There are 4 nested groupings, the coarsest first. Each group lies inside one group of the grouping before and may be the whole of it. The rows also spread widely along 18 directions, which tell nothing about the answers.
In the rows, zero is written as 128.
Some rows, each with its group in each grouping after it:
[156 114 135 117 104 147  88 164  86 143 133 114 218 104 133 121 166  90
 114 122 136 181 116 135 113 163 113 130  83  84]
vub k360 moge k289
[142 149 122 126 161 145 150 115 146 142 145  81 197 176 129 159 140 124
 142  94  63 121 128 128 128  96 108 125  89 189]
vub k79 mede k587
[131  93 136 180 116 164 110 170 121 105 196 130 131 124 149 132 138  68
 133  97  97 149  89 127 187 135  88 138  90  85]
vub k876 ril k735
[159 143 129  78 133 150  72 104 127 131  58 156 196  94 104 124 155  94
 130 156 127 140 134 146  72 163 134 102 151 137]
Rav k987 nuzul k147
[142 135 161 148 112 122 132  97 119 102 179 114 144 108 153 146  89  98
 130 112 101 127  82  97  94 148 161 138 116 151]
vub k854 dafa k703
[112 186 135  78 130 119 173 148 109 118 123 135 112 143 148 121 152 184
 149 161 170 101 130 182 137 135 132 119 147  97]
Rav k369 Libo k421
[168 142 153  72  90  84 117  75 143 101 102 177 182 139 119 147 130 124
 148  58 112 146 131 116 149 161 129 131 104  94]
vub k876 Mulo k582
[117 111 117 132 106 124 115  97 140 114 119 159 149  71 117 117 147  75
  85 106 146 140 150  88  88 195 177 137 129 135]
vub k854 lura k633
[165  74  86  97 120  98 143 107  82 152  99 138 119 140 125  96 142 112
  91 107 144 160 159  51 108 130 185 163 109 145]
vub k876 Mulo k632
[153 122 174 108  86 118 113 119 116 133 110 109 128  94 126 103 100  88
 148 142 193 125 133 108 119 132 123  89 182  39]
vub k79 mede k68
[149  80  66 148 166 132 125  90 110 135 117 104  93 128 112 120 136 109
 138 108 122  91 102 129 142 134 129 149 126 185]
vub k876 ril k756
[163  52 102 149 122 117 108 116 110 143 104 114 132 133 119 124 115 100
 113  90  71 156 139  56 122  94 116 166  81 172]
vub k360 liku k815
[141 116 106 134 145 111 112 152 123 171 172 120 126 147  92 139 167  88
 101 121 161 127 119 145 195 151 127 137 142  83]
vub k854 dafa k469
[150  85  63 154 164 137 130 134 130 138 107 135  82 153 134 133 164 150
 170 122  83 103  81 140 175 116 106 149 105 172]
Rav k987 Zan k381
[125 143 158 176 183 164 179 128 142  89 163  74 128 131 139 132 117 118
 129 108 121  94 167 101 133 101 119 166 172 123]
Rav k913 Nosap k557
[144 143 116  98 172  99 123 148 142 138 183 135 159 147 122 137 147 160
 120  94 131 120  97 171 162 115 122 199 136 105]
Rav k987 Zan k381
[129 133 124 135  78  52 142 117 188 178 153 161 115 124 120 165 156 164
 135  45 171 103  96 140 199 161 142 131 110  88]
vub k79 mede k587
[158 128 121 128 137 147 142 106 175 116 139 164 167 127 159 129 147 114
 135  93  87 123 118  89 116 106 148 162 146 164]
vub k854 dafa k469
[171 121 134 153  96 103  68 132  23 103  89 113 122 134  79 161  93 131
 119 142 128 162 121 155 152 145  96 157  75  92]
Rav k369 Libo k421
[119 152 118 145 146 140  99 156 111 127 138 139 147 140  93 154 144 100
  78 145 108 152 159 141 135 137 128 146 108 142]
Rav k987 Zan k381
[164  94 117 168 120 110 105 104  88 119 138 103  98 119 126 141  85 101
 124 111 102 113  96 113 136 123 126 167 119 165]
Rav k987 Zan k381
[ 69 154 178 132  87  99 134 121 182 128 119 137  95  80 128 138  90 148
 120  99 155 100 176 116 110 118 115  93 134 129]
vub k854 lura k633
[166 180 137 163 121 140 172 136 118 139 108 127 109 179 136 152 124 176
 160 139 182 113 157 108 155  72 154 109 156  96]
vub k79 mede k587
[153 125 153  82  90  91 119  81 151 118  80 149 145 129 104 124  73 103
 130 150  66 141 135  71  86  94 129 128 158 145]
Rav k987 nuzul k147
[ 95 100 111 168 168 117 106 143 165 125 139 124 160  94  59 143 125 152
 109 103 106 165 101 104 113 142 124 186  86 101]
Rav k913 Nosap k557
[217 125 140 117 151 135 180 117  99 112 115 142 120 167 199 142 183 165
 190 109 112 113  93 119 150 141 158 148 134 120]
Rav k369 Libo k421
[104 114 134 118 132 127 130 192  82 124 141 132  77 135 155 121 141 155
 119 178 119 152 123 137 116 122 110 134  81 128]
vub k360 liku k815
[200 139 123 118 115  96  95 114  79 149 166 115 166 156 105 150 107 107
 129 137 138 142  59 147 147 130 146 154 130 110]
vub k854 lura k633
[134 145 180 221  76 147 165 133 158 128 117 118 121 110 142 173 142  97
 122 107 122 113 176  76 144 153 146  92 135 113]
Rav k987 nuzul k147
[158 167 162 109  68 105 128 137 106 152  89 175  84 152 150 153 136 141
 134 133 170 124 165 134 159 120 133  76 129 119]
vub k876 Mulo k582
[122 115 146  93 173 126 145 110 152 105 136  82 190 117  99 103 112 103
 136 142  87 138 122  98  84 127 120 148 158  93]
Rav k987 Zan k381
[164 171 174 129 112 128 167 158 105  89 133 162 141 151 200 156 142 188
 132 107 108 142 157 115 121 105 142 177 105 127]
Rav k987 Zan k381
[131 144 131 111 152 104 122 115 119 107 118 120 141 127 127 143 108 183
 121 102 118 117 146 147  95  95 109 187 106 166]
vub k79 mede k587
[ 85 164  95 153 113 164 161 122 126  89 168 137 115 137 125 111 112  65
  91 163 125 115 151 104 128 132 162 122 149 160]
vub k854 lura k633
[118 115 168 164 105 179  87 129 145  71 109 154 158  70 145 127 114  90
 140  91 104 145 149 110 108 131  87 118 106 110]
vub k876 ril k735
[126 147 120  95 137 149 113 124 169 128 186 141 199  91 143  97 121  99
 130 112 155 123  74 140  97 114 142 150 167 109]
vub k79 mede k587
[181 117  81 121 121 130 180 110 104 156 117 114 153 147 161 106 154 142
 149 126 141 118 100  87 112 109 179 147 138 155]
vub k854 dafa k703

New rows. What belongs after each?
[200 125 169 159  86 124 160 124 116 164  89  90 173 143 172 179 165 158
 190  67 101 126 107 107 152 146 120  94  72 130]
Rav k913 Nosap k557
[100 131 150 139 149 162 134 154 118  41 152 155 116  96 154 104 114 138
 125 147 122 140 135 130  99 120 111 182 133  92]
vub k876 ril k735
[126 101 151 117  99 131  63 135 103  74 111 177  81  84 142 124 113 100
 154 136 115 135  90 155 140 175  88 118 110  93]
Rav k987 nuzul k147
[134  95 137 211 118 180  91 157  92 110  67 107 122 101  90 131 113 112
 142 159 134 164 153  95 117 110  93 103 102  80]
vub k876 ril k735
[103 143 184 142  82  99 150 150 160 133 137 120 127  75 135 146 131 141
 130 167 109 119  92 143  97 159 114 118 136 100]
Rav k369 Libo k421
[110 154 145  95  81  76 136  96 160 159 130 115 135 112 129 150 122 112
 106  84 104  76 146 164 143 135 100 118 131 190]
Rav k369 Libo k421
[177  97 122 137 138 163  94 115  69  81  99 142  87 118 182 111  75 152
 185 141 108 131  76 106  82  76 123 145 107 176]
vub k854 lura k633
[153 121 141 186  85 127 115 115 161  94 126 180 177  84 126 147 104 130
 104  79  90 166 118  61  99 109 155 205 114 119]
Rav k369 Libo k421
[ 85 115 157 114 118 125 120 157 139 118 135 153  73  85 177 122 147 137
 121 104 143 114 149 141 116 148 105 117 100 140]
vub k79 mede k68
[174 137 136 137 193 169 118 148 114 116 175 111 174 130 147 133 156 107
 122 116 128 123 113 147 129 116 124 188 160 124]
Rav k913 Nosap k557
[154 114 132 189 105 185 136 121  80 101 116  87  77 137 167 130 113  72
 167 121 122  87 140 126 171 115  87  81 124 158]
vub k876 Mulo k582
[150 150 170 176 102 123 129 134 131 129 130 158 148 115 113 163 113 135
 103 106 149 172 143  63 110 131 190 139 118  81]
Rav k369 Libo k421
[196 155 127 141  69 139 132 147  96 187 120 121 172 145 142 139 128 128
 157 159 163 143  70 116 130 106 170  90 137 101]
Rav k987 nuzul k147
[154 100  98 147  83 149 114 115 109  65  89 188 105  92 148  97 137  85
 125 133 125 120 137 109 142 150 125 174 161 111]
Rav k987 nuzul k147
[142 137 136 120 138 147 147 160 134 105 157 154  75 184 159 123 104 131
 169 145  88 126 104 114 185  52  93 133 147 118]
Rav k913 Nosap k557
[150 136 156 129 161 120 125 108 161 155 137  78 143 118 132 145 104 124
 140 106 103  77 128 142 114  81 100 137 170 176]
Rav k987 Zan k381
[129 115 140  82 125 110 146 154  64 151 151  95 147 131 154 100 108 133
  80 147 127 168 147  93  58  98 155 155  90 157]
vub k876 ril k735
[ 92 172  93 108 102 110 159 127  74 110 178 127 137 129 130 111  94 133
  58 149 148 135 136 131  84 124 180 182 104 182]
vub k876 ril k756
[187 144 157  74 129 116 114  81 109  89  90 149 155 108 153 121 122 155
 194 117 159 112  89 147 107 150 134 129 160  83]
vub k854 dafa k703
[128  88 113 194  99 139 179 102 185 128  93 141  51 106 162 120 142 119
 160  99 129  81 145  59 148 116 141 108 156 148]
vub k79 mede k68
[122 133 133 157 111 138 164 164 104 159 134 116  96 124 184 146 159 182
 157  91 158 112 109 139 147 140 143  97  70 140]
Rav k369 Libo k421
[164 136 134 134 188  93 144 124 142 149 123 129 104 204  88 170 116 174
 122 131  90 138 158  85 146  56 137 167 134 147]
vub k854 dafa k469
[116 157 120  84 116  58 104 155 150 177 137 173 136 134  82 150 136 160
  74 163 123 150 116 154 121 120 142 167 129 131]
Rav k987 Zan k381
[104 120 124 158 133 123 121 123 132  90 187 123 150 144 105 158 142  77
  96  42  96 135 157 124 204 173 103 160  76 108]
vub k854 dafa k469
[131 111 117 133 112 109 128 152 138 184 133 150  79 107 157 131 139 155
 116 139 138 117  98 126 105 101 144 132 119 183]
vub k876 ril k756
[111  83 134 139 132 103 105 158 114 108 136 138 103  97 104 124 144 121
 116 114 140 153 123 126 157 182 111 157 104  46]
Rav k987 Zan k381
[191  65 119 113 105 106 134 110 129 188 110 134 103 133 167 111 119  91
 127 152  68 139  95  37  78  73 160 130 143 212]
vub k854 dafa k703
[168 139 112 182  50 120 160 111 107 110  82 143 180 134 112 161 155 136
 139 144 104 163 110  85 126 176 168 134  83 101]
vub k360 liku k815
[ 89 133 143 185 158 136 159 159 133 105 150  96 100 136  97 137  78 172
 132 148 114 149 124  78 114  83 131 153 108 102]
Rav k913 Nosap k557
[182 136 162  98  94 106 171  97 130 135 100 111 128 131 174 118 130 136
 175 124 147  87 131 114 128 114 127 108 182 113]
vub k854 lura k633
[ 97 157 111  73 141 124 194 133 165  96 197 153 168 163 171 113 140 156
 143  78  76 128  92 126 150 114 141 167  97 137]
Rav k369 Libo k421
[111 118 176 143 155 105 147 143 151  75 165 130 134 159 111 172 142 119
 111 116  28 162 151  97 150 153  96 168  81 103]
vub k854 dafa k469
[123 140 129 145 122 115 142 145 124 151 148 144 162 133  88 139 145 127
  85 116 176 179 148  81 126 154 195 132 105  63]
vub k876 ril k735
[150 106 158 176 135 111 151 128 156 163 173 126  87  73 151 121 110 130
  99 135 184 111 103  70  71 109 199 169 195 122]
vub k876 ril k756
[150 134 110 144 135 144  83 125  75 108 128 127 154 153  80 143 100  65
  72 131  97 165 168 106 138 110 122 169 112 155]
Rav k913 Nosap k557
[149 149 121 116 122 134 146 117 178 190 141 112 194 152 111 134 152  88
 135 121 124 123 119 104 137 113 149  81 152 133]
vub k854 lura k633
[171 172 107 115 155 143 199 139  81 132  94 128 142 222 133 147 181 180
 158 176 125 153 145 100 136 122 181 107 105 120]
vub k854 dafa k703
[148 145 116 157 106 187 146 116  75  95 103 122 190 121 143 119 135  98
 123 100 146 159 163  75 105 146 179 119  96 118]
Rav k369 Libo k421
[169  79  92 147 133 158 150 105 129 124  84 131 147 123 143  92 126 143
 175  92 133 140 113  55 114  86 152 140 124 114]
vub k876 ril k735
[174  97 136 139 110  76 141 123 102 160 121 110  81 149 120 132  94 130
 108 166 112 137 127  71 111  83 145 161 147 148]
vub k360 moge k289
[ 92 144 131  83 127  82 184 128 221 155 121 156 138 108 115 116 157 195
 163 133 149 109  88 124 117 147 158 116 161  69]
Rav k987 nuzul k147
[103 139  98  96 137 114 105 117 122 102 149 133  97 140 108 116 107 116
 134 128 131  94 115 187 175 123  81 140 137 136]
vub k360 moge k289
[133 130 135 125 162 123 156 135 135 170 132  73 167  98 133 126 150 169
 137 108 162 108 109 132  88 133 144 145 134 132]
Rav k913 Nosap k557
[201 135 119 100 116 112 183  95 141 133 142 136 182 158 172 126 161 119
 137 109  96 111 111  95 129 111 160 177 168 153]
vub k854 dafa k469
[133 155 164 181 140 193 108 141 164  77 170 149 127 119 180 163 135 107
 182  99  86  97  88 166 161 125  82 107 119 144]
vub k854 lura k633
[111 152 128  86  70  85 169 138 130 152 167 153  68 159 181 119  93 157
 145 140 127 113  86 121 145  86 145 103 115 162]
vub k360 moge k289
[140 122 119 119 136  92 168 110  78 144  55  87  68 183  78 141 122 162
 154 171 127 123 158 105 150 129 133  87 116 114]
Rav k369 Libo k421
[116 131 140  96 142 139 171  95 140  65 143 133 128 131 132  90  95  86
 136 133 112 129 141  67 115 127 150 143 177  98]
Rav k913 Nosap k557
[111 169 144 101 177 184  99 128 139  91 219 130 179 117 136 109 113  59
 133 120 158 128  93 155 126 146 141 111 161  90]
vub k360 moge k289
[100 105 159 171  76 106 141 151 164 110 132 138  79  70 163 142 161 135
 140 116 117  98 112 151 147 175  80 134 112 106]
vub k79 mede k68
[167 124  90  63  63  94 101 132  74 201 129 105 189 127 126 113 138 106
 150 154 141 143  23 171 130 160 136  88  95 123]
Rav k987 Zan k381
[132 170 162 120 153 163 151 140 185 184 125 118 167 112 162 146 185 117
 124  98 151  93 173 129 110 120 142  85 166 168]
Rav k913 Nosap k557
[ 91 104  64 153 151 181 103 129 114  75 117 134 165  92 100  92 127 127
 138  93 148 148 121 119 122 143 124 157  80 101]
vub k360 liku k815
[122 123 144  35 141  47 157 100 128 171 110  95 129 141 119 133 152 160
 127 109 129 109 145 139 116 165 129 110 112 143]
vub k854 dafa k469
[ 68 208 130 139 122 164 164 114 140  80 186 131 105 153 130 141  88  91
 132 147 113  92 121 147 154 130 146  82 140 157]
Rav k369 Libo k421
[148 101 153 174 159 162 162 124 153 128 114 108 106 142 141 141 149  95
 149  99 109 116 168  60 148 130 142  94 141 118]
Rav k987 nuzul k147
[109 121  90 129 141 147 118 161 116 146 178 129 112 130 140 118 165  81
  82 126 128 112 135 164 157 128 110 150 119 174]
vub k876 Mulo k632
[126 117 120 111  91 141 149 135  91 148 135 131  86 117 207 106 135 117
 143 138 137 119 101 111  98 139 161  81  96 192]
vub k360 moge k289
[160 134 117  83 129  83  96 118  97 125 117 162  96 148 115 144 133 155
 153 146 146 125  78 175 152 151 123 137 120 106]
vub k79 mede k587
[113 168 178  78 128  87 135 103 158 189 158 118 144 132 118 158 109 127
 117 106 149 129 122 114  89 146 181  57 110 155]
vub k876 Mulo k582
[125  84 149 122 115  93 100 145 117 179 137  89  78 127 104 142 131  50
  93 183  86 127 126 126 128 143  87  91 127 157]
vub k79 mede k587
[156 145 115 158 160 156 125 100 106 104 148 139  72 147 119 134 110  75
 117 171 143 102 126 118 131 123 168 131 185 160]
vub k876 Mulo k632
[ 53 133 103 137  91 161 120 117 154 111 111 138 178  68 113 107 124 116
 124  67 155 140 145 113 103 165 134  85  60 129]
vub k876 Mulo k582
